The rows of a group lie close to one hidden flat surface of 12 dimensions, which passes through zero. Surfaces can cross.
(in the rows, 128 means zero)
Known rows, each followed by its group:
[117 129  97 157 138 141 198 111 106  89 106 125 155 117 112 111]	Fomuv
[119 109 113 119 121 116 110 117 143 129 147 117 140 152 160 125]	kis
[ 79 149  89 144 109 191 135  90 143 147 180 132 150 190 158 160]	Fomuv
[158 143 154 105 109 150 163 134 130 149 125 132  67 113  88 145]	kis
[132 170 135  75 131 126 132 134 134 133 119 129 139 112 105 185]	femim
[124 175 130 118 146 110 114 128  97 119 128 135 109 157 103 143]	kis
[145 160 143 138 151 133 155 154 102  93 134 139  88 141  82 157]	kis
[154 125 135 110 135 124 108 121 120 143 151 149 151 103 117 172]	fibem
[122 141 147 128 112 144 134 105 136 104 111 142 122 126 168 112]	zusak
[119 105 165 107 116 174 134  99 113 178  98 134  92 106 169 174]	fibem
[146  79  82 129 145  15 129 124 127 132 164 133 191 162  60  68]	Fomuv
[109 155 120 120  89 142 110 148 142 130 156 115 112 148 121 170]	Fomuv
[102  97 130 125 159 129 125 130 145 111 139 143 168 122 120 101]	zusak
[ 85 112 151  94 102 155 177 118 172 101 104 135 113 125 127 136]	Fomuv
[139  92 160 121 148 127 110 118 143 125 132 149 131  88 137  92]	fibem
[ 90 129 157  91 165 143 126 130 145 135 107 131 183 109 136 144]	sikas
[116 128 119 154  99 131  86 171 140 138 138 156 153 113  74 124]	Fomuv
[139 161  98 175 138 126 131 193  99 109 175  69  84 155  93  95]	fibem
[125 131 112 132 116 125 145 180 138 114 117 105 160 134 109 132]	femim
[133 133 101 125 143 133 135 152 163  44 121 134 160 138 147 153]	kis
[ 79 126 177 170 135 128 103 156 139 166 130 144 102 117  75 141]	femim
[113 137 166  98 141 121 147  77 105 116 126 137 119 108 147 116]	zusak
[161 125 110 128  90  92 106 115 117  80 122 144 113 123 143 100]	zusak
[155 102 169  66 137  71 134  88 145 133  77 144  76 128 134 137]	Fomuv
[132 151 141 151 122 185 138 137 133 146 127 113  64 198 187 131]	Fomuv
[128 121 106 144 217 164 162 129 122  80 172  93 149  91 142 166]	sikas
[100  61 159  84 109 176 189  71 103 141 131 109  78  84 178 142]	fibem
[109 206 114 116 147 116  71 102  99 142 142  69  82 142 145 141]	kis
[134 132 177 144 135 187 111 166 126 102 114 175 123 100 141 125]	zusak
[183 113 129 101 106  42 149 100 111 161 155 146 139 109  61 113]	zusak
[157 160 136 113 136 104 105 156 144  52 116 154 113 145 124  84]	sikas
[127 170 141 139 162 133 121 131 125 114  94  97 122 108 157 153]	sikas
[123 123 110 143 111 113 113  94  94 134 136 140 113 166 137 131]	zusak
[101 167 150 139 123 155 153 102 115 121 129  82 103 124 190 126]	zusak
[157  95 153 142 118  82 177 115 205 183 115  87 150 125 167  61]	zusak
[128 127 171 110 170 139 175 109 160 151 130 159  64 194 104 153]	kis
[109  94 106 120 126 124 115 139 130 144 116  97 120 147 149 163]	fibem
[112 138 184  76 120 113 131 166 130 134 170 111 140 118 130 191]	Fomuv
[114 168 141 119 152 100  55  73 186 125 139 129 112  98 143 118]	kis
[147 136 128 118 129 141 155 123 144  82 178 167 145 149 126 146]	sikas
[162 106 133 132 183 166  79 140 107 173  98 138  88 135 150 132]	femim
[155 111 138 124 124 160 176 108 121 147 132 153 110 117 136 163]	zusak
[117 149  67 199 141 152  81 148  85  91 100 127  91 146 117 163]	sikas
[179 140 123  81 136 101 142  80 153 191 149  80 118  89 148 152]	femim
[129  93 156  95 134 109 144 107 144 128 109 143 149  72 131 120]	Fomuv
[ 93 103 152  82 143  82 137 120 148  96 108 166 126 153  82 137]	femim
[173 151 175 146 122 134 163 128 169 131 158 131 128 109 169 110]	sikas
[128 152 177  95 155  97 110 148 108 140 131 111  89 110 100 131]	fibem
[155 160 152 135 134 155 135 160 134 150  96 140  73 120  91 143]	kis
[ 48 142 153 107 142 155 117 154 134  93  98  94  93 156 139 127]	fibem
[120 114 112  77 136 111 191 101 143  76 170 134 174 143 131 119]	sikas
[155 141 146 127  75 142 112 105  99 197 138 196 128  90  87 146]	sikas
[ 46  97 157 156 135 152 119 149 107 107 104 164 110 101  67 108]	femim
[107 102 123  90 164 157  64 138 167 137  85 155 151 122 146 132]	kis
[ 52 117 131 126 125 186 168  98 130 165 117 119 194 110 152 185]	sikas
[ 87  56 179  93 167 192 138 128 177 125 108 134 121 116 194 106]	Fomuv
[118 129 134 156 202 115  73 172 100 131 181  86 104 181 142 153]	femim
[115 134 156 161 165 168 167 135 147 142 159  95 115 145 162 123]	fibem
[131 154 116 144 140 107 127 143  48  79 178 125  98 149  85 128]	zusak
[124 153 160  99 115 122 107 130 125 148 142 143 133 113 111 154]	Fomuv
[ 61 176 194 144 149 107 136  74 181  70 101 117  66 139 168 149]	femim
[107 129 114  99 203 128  76 145 193 115  79 133 132 163 112  70]	zusak
[138  85  83 113  76 134 161  99 105  83 186 139 159  60 117 119]	fibem
[103 128  49 169 143 173 111  70 120 127 132 182 161 180 138 119]	Fomuv
[153 157 153 144 143 122 189 153 168 110  83 165 133 146  89 132]	kis
[176 112 122  78  95  98 128 130 141 139  95 186 154 116  84 110]	femim
[178 153  96 179 100 117 149 135 116 172 137 136 155 136 101 130]	fibem
[125 120 103 159 128 161 134 157  93 170 157 110 115 123  87 154]	sikas
[143 114 121 104 157  90 148 138 135 115 152 141 180 143 102 123]	sikas
[144 181 120 170 178 165  91 126 170 119 129 157 177  91 143 129]	fibem
[136 147 104  81 178  84  68 150 111 147 217  79 156 104  81 159]	femim
[168  75 116 123 137 136 105 124 112 207 129 162 103 146  96 101]	femim
[161 135 135 143 154 116 129 137 182 134 157  79  55 123 133 147]	kis
[134 132  84 108 103 113 166 107  51 194  61 102 108 138  79 160]	fibem
[103 152 103 126 124 125 154 103 129 100 144 144 155 114  86  96]	zusak
[145 138 139 110 136  82 105 139  96 146 145 100  87 127 101 148]	sikas
[177  75 104  89 159 122 108 131 101 181 105 108 112  78  99  98]	femim
[136 112  95 143  98 134 166 145  39  94 134 103 143 136 145 124]	kis

New rows, each followed by its group:
[136 125  95 177 100 130 101 134 115 130  95 164 141 138 110 114]	sikas
[145 118 142 118  84  64 134 138 122  68  93 179 148 123  92  82]	femim
[110 124 118  97 152 165 157 145 125 155 114 108 136 136  99  90]	sikas
[131 125 119 155 196 130 142 148  96  54 122 128 123 129 127 142]	kis
[156 143 119 122 106 143 170 135 128 116 140 138 126  95  90 148]	zusak
[106 131 140 115 137  74  79 142 125 110 100 117 142 113 127 140]	sikas
[131 115  88 185  80 119 136 144 147 184  67 119 149 180 130 115]	fibem
[ 73  97 132  59 134 147  96  99  94  97 156 142  79 127 114 186]	sikas
[128 113 114 144 139 141 138 134 124 175 100 126 164 118 109  95]	sikas
[158 131 103  96 122 106 116 171 129  89 105 143 166 139 119 113]	femim
[135 152 135 108 155 187 142 124 126 115 136 168 136 112 109 131]	sikas
[103 194 141  93 110 162  95 132 108 118 178 128 141 105 130 165]	Fomuv
[106 153 113 144 144 161 138 127 171 111 108 156 151 136 103  73]	zusak
[154 227  90 158 113 112 129 122 121 136  92 131 161 138  94 139]	fibem
[ 96  82 102 133 149 194 154 116 149 145  86 106  89 145 140 103]	femim
[147  45 167 129 131 136 132 143 109 107 152 180 134 152 180 165]	zusak
[142  88 104  76 100 122 116  80 172 111  98 231 178 114 113 128]	zusak
[124 132 158 131 111 147 119 142 126 146 140 117 100 115 142 159]	fibem
[152 157 111 119 163 177 173 152 102 173 140  76  97 116  96  93]	sikas
[104 133 117 110 161 157  80 118 113 121 154 144 150 113 117  94]	Fomuv
[125 142  96 158 116 124 133  71 162  82  98 112 156 101 206  82]	kis
[123 169 149 159 139 134 127 148 140 141 115 111 131 174 172 185]	sikas
[ 99 112 146 115 115 140 163 141 156 134 120 147 124 148  92  82]	Fomuv
[ 99  86 136 141 109 138 169 117 138 168 113 114 173 111 136 124]	fibem
[204 138 147 120 138 109 114 105 128 110 167 212 158  70  90 120]	sikas
[166 111  97 142  97 115 118 102 125 198 110 132 109 105 112 135]	zusak
[146 132 127 111 129 152 130 100 123 129 118 147  87 128 138 117]	sikas
[125 177 135 122 133 138 161 120 167 132 122 207 148 181  54  92]	zusak
[140  75 176  91 176  92 141 128  74 132  82 173 103 171 126 159]	femim
[ 81 130 168 114  75 126 140 131 149 149 125  93 128  97 147 121]	sikas
[104  88 121 124  74 112 134  90 144 138 108 141 156 115 143  97]	sikas
[115 118  86 135 172 169 137 168  80 164 137  62 130  56  53 109]	sikas
[150 153 113 206  78 161 110 160 155 116  94 116  96 161 176  85]	zusak
[112  85 115  93 151 140  96 141 117 132 152 113 119 164 145 156]	kis
[144 102 127 137 141 114 154 143 101 177 130 104 128 128 104 125]	fibem
[ 70 128 143  83 129 145 149 118 144 111 123 110 148 147 155 158]	sikas
[158 214  84 149  97 119 129 111  71 112 121 146 181  54  65 148]	sikas
[146 150 129 119 163 110 122 140  96 118 139 131 113 134  82 123]	fibem
[136 114 143 121 124 107 158 138  99 168 153 119 144 112  89 146]	fibem
[146 162 128 172  77 188 147 202 150 144 133 155 126 186 121 190]	zusak
[143 139 130 146  89 128 191  93 129 114 138 147 134 140 135  85]	fibem
[134  61 121 143 116 155 173  95 127 129 120 143  98 142 163  76]	fibem
[134 135 138 112  67  93 133 159 147  87 153 157 155 157 113 163]	Fomuv
[132 133 140 164  91 112  78 177 151  95 132 117  96 136 126  78]	fibem
[114 106 132 118 138 171 131 107 129 120 130 150 129  68 129 111]	sikas
[147  73 182 179 203 182 169 149 115 181  61 114 119  91 167  81]	Fomuv
[105  60 172 141 165 139 167 163 112 136  68 105 170  59 146 133]	femim
[182  98 158 128 138 166 104  94 143 150 121 197  88  89 146  97]	sikas
[115 146 140 203 181 119 163 142 114 130 149  90 137 112 111 136]	kis
[120 130 162 132 128 173  69 155 118 101 162 208 128  80  86 170]	sikas
[135 149 146 122 102 165 151 124 149 113 138 158 126 126 134 106]	sikas
[103 106  82 128 119  56 149  89 149 123 155  73 163 175 149  86]	zusak
[140  83 123 150 129 146 133 118 126 168 122 115 126  92 134  90]	femim
[128 151 101 166  92 144 145 122  89  79 171 127 142 164 165 113]	femim
[104 204 152 112  81 188  89 164 122 109 180 140 122 141 139 158]	Fomuv
[109  60 170 126  88 115  91 156 188  90 145 173 102 168 146  88]	sikas
[ 76  48 124 130 136 121 147 116 153  92 173  96 117 145 172 158]	sikas
[120 122 131 147 130 139 131 131 133 132 145 156 181  92 116 149]	sikas
[155  91 139 109 110 117 184  87 132 147 156 190 184 141 131 145]	fibem
[145 170 139 160 103 113 184 145 178  75 144 103 169 148 170 104]	sikas
[ 94 181 130 109 158 124  76  54 137 136 113  99 113  82 161 116]	kis
[116 156 125 130 134 147 120 131 102 108 111 113  92 100 109 110]	fibem
[165 135 158  65 120  63 144 128 127 171 132 113 142 112  93  83]	sikas
[133  65 152  71 186 113 124 133  83  89 165 134  96  91  86  83]	fibem
[172 138 120 176 162 117  67 166 111 112 115 141  99 114 109 121]	sikas
[116  80 141 140 166 157 125 129 196 130 127 144 150  95 147 133]	kis
[185 114 136 153 158 146 112 154  96 131 177 127  74 111 114 103]	fibem
[181 164 121 145 128 113 144 131 125 140 120 114 108 156 132 110]	sikas
[ 95 158 114 137  94 193 118 120 144 123 127 122 103 117 150 172]	Fomuv
